All rows are made from the same 9 directions, up to rounding. Whole rows:
[[-4,10,-2,-14,-12,-4,2,6,1,4,0,8,-2,33,21,6,-18,-1,-11],
[-14,5,4,-3,-5,4,23,7,11,-22,9,17,-19,27,-7,-16,-19,0,7],
[-18,-1,13,-10,-12,-7,-14,1,-27,11,-12,0,14,-3,23,0,13,26,7],
[-14,5,2,11,5,2,-7,1,2,0,-1,2,23,0,4,-9,8,7,-9],
[-18,1,9,5,-1,10,11,-4,-9,-17,-2,9,-10,18,-11,-4,-5,15,14],
[24,-11,-8,-16,-14,-21,6,-6,-14,25,-16,-9,-10,1,7,26,0,2,5],
[4,-15,2,5,18,30,-21,4,-16,-11,6,1,-1,-22,5,-6,24,2,-9],
[-24,-3,12,11,4,22,-12,8,-1,-6,6,-9,11,14,10,-1,-14,-7,-11],
[9,1,14,-9,-8,0,11,4,-18,29,-19,-2,-3,0,-18,-23,17,12,-4],
[-33,10,23,29,19,30,-22,-16,-24,-12,-7,-6,22,-21,-28,-13,28,30,13],
[3,36,10,-28,-10,-8,-29,-15,-21,9,-4,7,-10,-17,3,1,15,24,14]]

The start of a row, then its end:
[23,-5,-19,4,16,10,-16,-2,0,0,4,4,9,-11]	[9,10,19,-5,-21]
[-16,-8,-5,3,-4,-2,18,-6,-5,-29,1,15,-12,25]	[4,13,-12,16,20]
[-14,-17,0,-2,-15,-24,0,-5,-6,0,-4,-16,1,-2]	[23,34,-19,2,24]
[-8,23,4,-5,0,13,-15,-7,-14,1,-4,11,4,21]	[3,1,4,18,-9]
[8,-11,5,-30,-6,5,-11,8,-22,-10,6,11,-30,-16]	[22,-3,12,9,12]
[8,9,4,-24,-13,-6,-1,-1,2,-3,8,-3,-35,5]	[3,12,-25,-12,15]
[21,-7,-2,1,-3,-4,-6,-9,-9,30,-13,-27,-1,-5]	[-9,28,-6,-12,-3]
[34,22,-6,-11,3,-11,-8,-21,-4,13,-6,-2,-17,-32]	[-31,6,20,5,13]
[8,7,-23,-10,-1,-18,-8,-1,17,-15,14,14,3,1]	[30,18,-7,-5,-5]
[-3,-14,3,9,-1,-2,-16,-8,-12,14,-7,-27,11,-11]	[8,32,-6,-5,5]
[-11,41,-17,8,3,-4,-10,-31,1,-21,0,21,11,36]	[-2,33,-8,27,5]
[-5,-1,-2,2,8,12,-36,4,1,3,11,-14,18,-11]	[30,16,-3,-14,-19]
[-23,44,6,14,13,29,-37,-6,5,0,8,3,34,23]	[3,-4,-4,3,-33]
[-4,7,4,-12,-17,-16,26,2,-9,9,-16,17,-4,28]	[-3,-13,1,22,6]
[9,-3,9,-12,-9,-3,3,-1,-17,17,-12,-6,-13,-4]	[-7,-1,6,6,7]
[9,21,1,-9,-5,-6,-1,0,5,17,-3,3,2,6]	[-6,-10,0,-2,-11]
[-2,3,-14,-5,0,-16,-7,-15,3,-29,11,9,-11,-13]	[13,27,-5,8,26]
[8,8,11,4,0,5,8,0,9,15,-3,-14,-9,-5]	[-32,-14,-7,-15,-1]
[15,-11,-1,-3,1,15,9,-6,-13,-3,-3,-5,-30,14]	[-15,19,-10,-5,7]
[-5,0,21,-3,5,32,-26,7,-20,12,0,-16,-3,-8]	[0,-8,5,-5,-12]
[-28,20,28,-6,-8,-3,-27,1,-7,11,1,-16,12,-25]	[4,-16,0,6,12]
[-7,6,5,-9,-6,15,-10,-17,-23,-16,0,-4,-30,25]	[1,40,-23,9,20]
[-3,1,3,-7,4,33,0,-2,-17,-23,5,15,-30,32]	[-3,7,-9,7,0]
[-7,6,5,-10,2,16,-15,4,-5,-16,12,8,-12,2]	[12,-3,-3,1,-1]
[24,0,-19,-10,3,-3,-7,5,2,10,0,11,8,3]	[20,5,13,-4,-25]
[7,-7,0,-6,-1,-2,-8,4,-6,10,-2,-5,2,-11]	[11,1,7,-2,-5]
[-5,-11,-4,8,6,-2,2,6,12,-11,8,1,7,-13]	[5,-6,2,-7,1]
[1,0,-4,-4,4,12,1,3,-4,-15,5,14,-10,11]	[5,-3,3,4,-4]
[24,8,-3,-20,-4,1,-14,-2,-14,19,-5,0,-11,-5]	[5,7,10,1,-9]
[0,9,-8,-13,1,13,-21,8,8,-11,18,8,-4,19]	[34,12,-18,-15,-21]
[-17,-23,3,15,0,-14,0,9,4,5,-3,-12,30,-22]	[15,-6,8,0,2]
[13,5,-15,14,17,4,-10,-23,-6,-13,-2,4,3,-17]	[-18,20,21,13,9]
[20,17,-12,-2,-2,-13,16,-20,9,-3,-3,4,-22,11]	[-30,18,-11,0,15]
[11,-10,-8,1,5,13,-2,3,-24,15,-16,11,16,17]	[10,-1,27,19,-25]
[-6,-19,7,21,5,5,6,2,-2,10,-8,-17,15,-8]	[-13,-3,5,-4,-1]
[22,-24,-6,10,7,14,17,10,-4,19,-11,-5,2,9]	[-13,-7,11,-10,-23]
[-29,6,12,30,3,0,-1,-8,2,9,-11,-15,36,5]	[-15,-2,-2,9,0]
[25,-10,-6,2,-1,-16,28,13,34,15,5,-12,-10,-11]	[-22,-17,-14,-37,-7]
[-1,-12,1,13,11,16,-19,-14,-28,2,-11,-11,10,-12]	[-2,22,20,17,4]
[-2,-15,-2,3,-1,-9,30,10,22,-21,11,5,-18,-1]	[-10,-13,-15,-14,15]
[30,-7,-11,-5,-2,-3,14,-5,-22,28,-25,8,3,14]	[-9,4,27,18,-14]
[-1,16,8,-8,3,9,-14,-16,-7,-19,9,-2,-28,-15]	[-17,10,-6,3,25]
[-15,25,14,14,5,9,-32,-11,4,16,1,-27,23,-12]	[-10,8,-9,-9,-6]
[-32,3,23,9,-5,-8,9,-1,14,-18,10,-13,-8,-22]	[-20,-17,-18,-5,36]
[7,11,-7,-20,7,12,-29,8,14,-25,30,10,-19,-16]	[28,1,-9,-20,-8]
[-6,-2,-1,1,6,-3,-20,2,5,-6,10,-4,12,-27]	[17,0,7,-4,0]
[4,7,8,4,8,29,-2,-14,-20,-5,-6,-1,-21,13]	[-30,7,2,9,6]
[-13,-6,3,14,5,2,0,-2,2,-9,2,-4,10,-7]	[-3,-1,1,2,6]
[12,12,-19,-11,1,-10,-3,0,9,-8,7,22,2,7]	[18,3,6,4,-11]
[-21,4,-8,24,23,31,-14,-8,2,-41,15,14,10,15]	[3,10,0,7,-6]
[-5,-1,-11,17,-3,-30,-6,-18,6,11,-9,-18,30,-11]	[6,34,-4,3,10]
[1,-3,-10,0,2,9,-5,5,5,-5,6,4,3,23]	[20,14,-13,-10,-18]
[0,-9,-6,-2,-5,-15,12,-5,0,-10,-1,4,-7,-2]	[2,10,-2,6,17]
[-5,9,12,-12,-15,-24,-13,-6,0,16,-2,-22,-3,-24]	[5,11,-12,-5,21]
[-7,11,3,-3,7,9,-17,2,-6,-8,5,13,10,-13]	[8,-18,21,13,-6]
